The same things were measured in two ways. Each way mixes the same 10 hidden numbers, adds some noise and spreads widely along 7 directions of its own, which tell nothing about the thing.
In the rows, zero is written as 128.
Some things both ways: the first way, then the second way.
[114 155 130 131 181 109  91 153 107  96 104 100 157 181 119 121 129 131]
[119 166  77 151 115 141 119 137 139 101 116 168 124 158  79 163 163 111
 128]

[ 73 183 119  67 127 138 107  97 127 153 201 173 121 114 114 149 126 119]
[155 156 134 119 116 114 129  65  92  92 172  81 138 132  92 146 163 137
 142]

[ 66 136 170 171 119  97 113 112 134  99 130 153 118 208 133  99  82 120]
[106 115 186 148 124 139 138 110 106 103 150 128 123 129 115 143 163 123
 135]

[165  80 121 122 139 101 145 159 113  51 141  95 112  87  98 150 178 116]
[124 127  77 143 141 129 122 183 159 131 124 132 134 149 138 121 173 123
 110]

[122 119 152 115 173 136 183 124 127 156 127 110 103 101 107 140 163 115]
[137 150 109 109 126 128 143 118 109 128 171 106 137 174 116 204 191  67
 167]

[132 120 128 163 151 115 122 122 115  80 113  80 157 112 201 121  90 130]
[130 121  98 110 143  88 168 151  90 112 154 119  95 131  96 124 133 143
 115]

[157 159 106 151  98 133 176 127  70 160 144 107 141 124 104 103 126 118]
[149 156  79 110 125 135 124 150 118 108 125 144 127 124  88 111 167 150
 139]

[ 98 140 138 138 119 120 162 125 144 108  92 134 118 157 109 144 122 125]
[ 87 134  99 123 102 114 150 119 106  97 143  89 143 148  89 132 124 127
 130]

[ 92 147 131 121  77 120  82 166 173 169 128 157 170 169 162 108  89 129]
[140  98 112 129 146 125 164 132 104 154 174 136 138 153 126 138 160 118
 136]

[188  99 100 217 174 130 180 124  78 150  70  44 104 116 150 103 130 137]
[109 164 140 115  91 157 114 159  74  86 141  96 131 128 137 158 174  95
 143]

[ 67 202 175  70 127 131  82 160 122 128 215 176 176 104  97 106 157 118]
[158 142 108 143  94 135 109  91 113  92  84 117 158 178 158 116 101 128
 140]

[127 148 112 123  97 146 103 125 104 200  98 104 114 137 121 106 144 158]
[135 145 131 107 132 145 139  90  83 106  96 105 110 103  96  98 154 171
 163]

[122 149 163 118 124 174 139  86 110 126 173  95 117  83  87 105 150 144]
[139 156 123 132 147 127 125  70 140 118  51 112 112 118  60 110 159 165
 143]

[175 104  87 141 156 151 140 144 123 174 102  59 118 107 112 137 168 137]
[169 174 107  74 145 168 133 118  88 122  60 118 130 105 171 135 156 132
 144]

[125 110 149  85 153 139  63 127 139 142 110 171 121 139  94 131 158 148]
[130  57 198 179 122 161 120  76 102 145 134 127 132 131 129 103 124 134
 125]

[148 168 156 166  72 177 213  90  97 195 198 146 129 105 125 100 123 124]
[173  91 177 123 129 142 128  93 109 148 129 137 124 139 115 117 128 144
 124]

[164 127 133 109 195 137 154 150 123 117 134  98 125  73  97 114 143 139]
[139  99 104 113 150 120 144  96 105 146 174  77 128 125 108 128 169 164
 140]

[ 45 149 160  77  78 121 117 135 104 117 189 155  99 116  99 161 169 116]
[178 128 112 102 149 102 150 157  99 116  77 116 134 147 183 107 142 162
 134]

[ 71 146 120 130  76 100  69 161 125 151 117 103 134 162 141  96 143 145]
[120  94 121 166 116 107 165 150 117 101 177 133 125 146 141  93 105 123
  88]

[110 126 117  96  51 122 135 113 114 161 133 121  93  97 125 136 150 132]
[129  81 123 113 142 100 179 169 104 116 168 102 114 106 141  56 132 170
 112]

[203  86 116 175 119 112 172  97 106  67  76 137  68  93 197 158  24 139]
[174 132 108  89 174 107 146 123  99 138 118 109 104 106  90 100 196 189
 163]

[175 113  86 103 182 117 100 124 139 134  98 102 168  76 125  91 150 130]
[159 126 139 102 102 104 159 149  93 104 230  98 149 155 173 145 125  69
 100]

[129 131 117 192 118 120 180  92  76 127 123 127 103 167 153 115  67 128]
[155 145 137 102 141 107 136 142  81 101 132 130 116 123 131 121 147 141
 121]

[ 58 194 162  62 104 118 107 145 135 113 199 221 137 157 119 165 112 113]
[165  82 114 121 140 116 147  98  99 132 135 125 131 141 141  91 101 185
 118]

[164 148 103  96 200 179  84 134 106 195 129  90 177 140  72  75 183 165]
[ 60 127 130 126 116 141 110 148  64 114 152  66 124  99 112  99 137 130
 109]

[111 157 107 171  72 121 164 113  98 160 132 180 139 188 132 107  87 119]
[127 173 113  96 123 122 111 138  97 102 113 112 124 137  81 140 179 132
 157]

[139  89 108 175  55 135 146 141 135 159 170 129 125  94 198 152 134 111]
[150  66 101 184 130 120 142 134 123 152 153 143 110 152 116  95  95  90
  88]

[145  98  95 177 108 113 180 137 143 129  89 111 101 124 179 134  76 134]
[165 120 132 132 161 116 141 105 129 150 123 136 142 162 131 166 177 125
 134]

Other things, the second way, with their names:
Q_86: [ 70 129 180 122 115 172 107 107 133 105  73  87 125  96  90 100 161 181
 137]
Q_184: [ 72 147 113  99 128 112 138 166  64  84 139  84 136  97 139 100 132 144
 102]
Q_998: [136  60 147 165 156 110 120 124 131 166 147 119 117 151  92 137 162 147
 113]
Q_273: [139 133 116 119 131 132 142 164 168 120 122 114 129 148 162 121 155  96
 116]
Q_563: [106 140 115  96 127 117 136 163 100 121 134  70 125 117 111 126 165 112
 126]
Q_661: [120 146  78 151 130 153 129 114 111 116  77 137 143 146 169 113 101  87
 116]
Q_680: [135 148 104 178 126 141  98 111 151 112  62 149 170 180 142 134 161 134
 137]
Q_137: [165 159 116 130 103 156 113  69 100 116 135 129 136 161 105 176 142  94
 145]
Q_223: [115 154 112 142  97 145 143 128 109  99 155 131 134 159 103 165 162  94
 144]
Q_865: [171 138 110 125 146  95 138 151  80 131 154 109 120 132 146 108 139  96
  99]
Q_657: [134 112 104  69 107 128 162 143  70 101 144  84  95  96 108  99  99 166
 114]
Q_654: [139 143 105  89 139 122 160 160  81 123  74 120 142 146 177 119 125 133
 131]
Q_256: [159 127 102 118 140  75 168 169  93 121 144  96 131 149 153 115 132 119
 101]
Q_877: [121 118 154 110 124 130 151 125  87 103 173  97 180 131 198 114 145 138
 124]
Q_294: [111  77 159 143 130 144 141 137 107 142 140 116 126 137 141 135 141 116
 119]
Q_685: [ 97  82 167 153 128 123 146 130 133 126 197 100 150 128 108 121 189 153
 126]
Q_714: [152 161  92  66 133 104 154 141 105  89 122  94 117 123 117  96 149 145
 158]
Q_377: [ 85 136 155 141  96  95 144  89  78  70 171  84 148 151 109 104  97 119
 124]
Q_578: [ 85  83 169 121 136 174 131 115 106 143  63 101 112  98 108 110 148 170
 142]
Q_779: [111 141 127 156  94 132 116 144 107  69 116 130 142 161 167  91 105 115
 125]
Q_322: [ 94 101 108 168  99 135 144 134  92 115 184 130 116 136 101 105  89  85
  88]
Q_734: [121 108 152 122 119 169 113 117  86 136 176 136 133 132 111 156 172 141
 141]
Q_465: [ 78 160  96  92 102 125 137 171  68  91 135  62 146 150 158 142 142  99
 145]
Q_826: [ 78 115 119 133 119 141 121 185 162 120  88 118 128 149  81 117 193 176
 151]
Q_292: [ 95 125 117 133 116 113 162  91  63  80 163 112 150 129 129  95  98 136
 127]
Q_921: [128 136 105 171 116 104 137 151 160 100 156 140 152 159 122 115 143  97
  86]
Q_947: [ 69 130 128 151  92 125 111 168 119  89  92  91 143 143 123 102 114 120
  99]
Q_272: [ 88 105 160 182 145 119 116 125 116 126  95 137 144 138  94 123 168 160
 117]
Q_903: [ 85 164 107 131 130 115 131 190 113  88 120  81 135 127 162  98 170 101
 125]
Q_604: [ 68 124 126 136 115 153 130 102  79 100 112 109 150 130 149 101  94 108
 128]
Q_213: [178 140 123  64 136 126 164  79  96  93 109 103 116  96 127  72 113 184
 147]
Q_214: [ 66 146 153 145 104 143  85 166  91 110  99  78 142 138 107 153 180  92
 136]
Q_481: [139 126 164 138 130 119 117  98 110 111 151  93 146 153 136 164 180 148
 137]
Q_731: [107 154  70  88 158 122 170 130  98 118 155  99  87  89  65 103 171 126
 152]
Q_433: [113 170 130  88 136 132 135  95  97 117 103  89 142 148 114 181 174 114
 162]
Q_164: [136 135  99 124 154 121 122 197 121 146  96 110 120 116 127 120 187 135
 100]
Q_738: [107  94 171 185 100 174  96  81 123 107 130 141 146 129 108 112 135 162
 118]
Q_689: [110 105 129 170  92 113 115 131  89 106 164  90 157 155 118 108 122 108
 114]
Q_340: [111 165 161 107 125 138 110 118  85 116  78  87 149 135 112 175 198 134
 156]
Q_295: [149 151 124  80 140 133 159 151  99 119 147 119 116 107 106 145 198 146
 145]
Q_974: [136 169  68  85 118 145 158  78  96  88 111  98 120 107  99 110 123 157
 151]
Q_71: [156 122 149 139 133 104 131 106 101 110 150  93 123 144  99 143 190 159
 157]
Q_479: [112 121 106  91 130 153 167 111  77 120 155  71 111  74 123  89 134 139
 130]
Q_751: [ 59 136 123 113 117 140 121 177 117  99  96  78 152 129 145 127 167 142
 132]
Q_438: [ 91  97 135 113 135 176 105 132  95 142 103  98 112  95 103 127 167 183
 135]
Q_798: [ 95 126 124 116  92 164 126 120  99 100 144  81 115 103 108 105 116 129
 116]
Q_281: [143 129 117 141 142 132 125 138  96 129 114 136 120 120 113  99 155 122
 128]
Q_209: [137 162  56 118 134 101 131 136 127 108 137  95 136 149 103 128 170 134
 138]
Q_846: [136 118 121 188 136 128 115 124 156 135  66 174 139 173  86 113 152 130
 132]
Q_782: [136  97 150 115 144 108 157  88 107 117 118 110 124 116  91 101 139 174
 142]
Q_634: [144 111 129 131  93 140 152 117  74 117 216 101 136 173 177 148 109  44
 138]
Q_774: [174 150 126 127 126 116 125 152 140 111 135 131 128 152 115 140 190 126
 133]
Q_933: [ 90 124 129 111 118 128 131 125  46  96 139  71 152 105 149 120 128 165
 112]
Q_857: [105 143 156  97  94 132 152 112  82  90 169  84 155 144 128 167 149 134
 139]
Q_390: [126 122  64 126 156 108 127 175 128 130 115 104 130 149 124 119 190 153
 153]
Q_591: [139 119 142 139 125 132 116 147 152 111  70 139  95 128  76 107 157 179
 127]
Q_422: [135 174 135  93 151 108 156 154  92  99 116  93 124 118 157 125 182 114
 143]
Q_91: [ 81 103  97 160 133 120 144 135 129 138 131 113 141 137 107 114 117 116
  84]
Q_572: [150 123 150 135 123 183 129  69 101 135 145 130 138 125 141 119 147 123
 146]
Q_17: [140 139  90 136 142 111 116 131 123 112  90 113 127 154 149 109 124 128
 120]
Q_748: [135 124 124  89 125 124 138  88  29 105 147  71 141 128 174 103  95 128
 144]
Q_647: [154 144 143 102 128 129 143  99  73 103 146 123 112 135 117 162 149 115
 151]

Some of these things the first way, each followed by its name:
[109 123 120  84 127 111  97 111 151  79 134  98 163  79 175 159  90 102] : Q_292
[ 67 149 119 117 116  95  93 154 138  98 178 147 151 137 139 113 130 120] : Q_481
[152 170 151 145 127 165 155  96 134 147 171 100 161  98 113  77 133 134] : Q_86
[115 106 122 132 132 131 113 154 170  98 113 110 141 163  91 130 148 137] : Q_91
[100 143 135 121 118 132 142 116  74 148 156  99  95  70 136 114 150 139] : Q_71
[ 99 127 167 101 143 105  75 139 145  64 101 122 111 156 124 173 146 127] : Q_223
[125 103 111 118 104  80  89 167  92  89  94  98 131 119 120 109 177 137] : Q_779
[133 157  72 198 155 119 119 131 131 159 119  82 214 166 182  49  40 125] : Q_184
[159 164 198 183 158 145 180  83  63  65 175  94 125  71 146  97 109 126] : Q_591
[ 95  62 115  92 119  70  84 182 119  25 114 159 100 154  69 163 207 127] : Q_17
[ 70 153 182 112 136 114 155 114 141  58 114 156  89 177  72 177 136 117] : Q_857
[177 102 169 127 146 132 144 136 129  96 114 133  63 139  75 151 134 139] : Q_572
[132  86 121 146  78 129  99 143 194 104 145 123 182  94 194 158 147  99] : Q_578
[126  85 104 144  97 123 144 152 163 128 139 109 100 126 166 188 134 110] : Q_661
[117 152 109 180 185 116  98 143 110 190  83  99 180 172 161  44  93 144] : Q_647
[130 142 154 140 192 141  73  97 136  69 113 114 170 134 180 100  27 152] : Q_272
[147  98  81 192  54 122 181 117 134 203 109  83 109 134 181 116  94 120] : Q_731
[182 156 117 137 162 171 172  93 133 171 175  98 138  64 172 151 133 116] : Q_798
[124 166 151 154 144 146 128 113 116 138 160 165 147 121 141  95  70 133] : Q_689
[151  63  50 123  90  99  70 145 150 142  81  71 133  94 184 104 138 151] : Q_903
[139 184 187 132 129 158 239  93  75 165  94 130  57 133  86 133 129 152] : Q_826
[ 88 162 144  73 133 112  70 152 160  91 165 126 159 115 100 159 165 104] : Q_974
[145  78 145 170 164  95 116 146 141  16 118 169 141 135 159 127  83 127] : Q_998
[163  91 128 126 131  95 155 115  95  70  90 120 114  80  90 114 147 116] : Q_714
[120  94 106 132  91  87 176 158 113  97 132 151  89 105 159 177 116 105] : Q_390
[140 134 142 188  82 123 222  94  64 122 138 132  47 128 116 126 105 132] : Q_774
[142 127 162 118 104 149 107 122 105 106 137  99 148  84 121 104 137 146] : Q_846
[159 119 122 121 165 154 111 113 128 149  99 104 123 135 155 156 129 143] : Q_322
[107 132 159 188  61 137 181 142 131 128 136 104 120 143 154 132  98 125] : Q_654
[117 157 106  60 167 131 137 122 129 195  86 126 105 143  50 109 131 145] : Q_877
[143  98 125 112 132 122 138 146 150 179 103 145  87 109 170 169 153 130] : Q_634
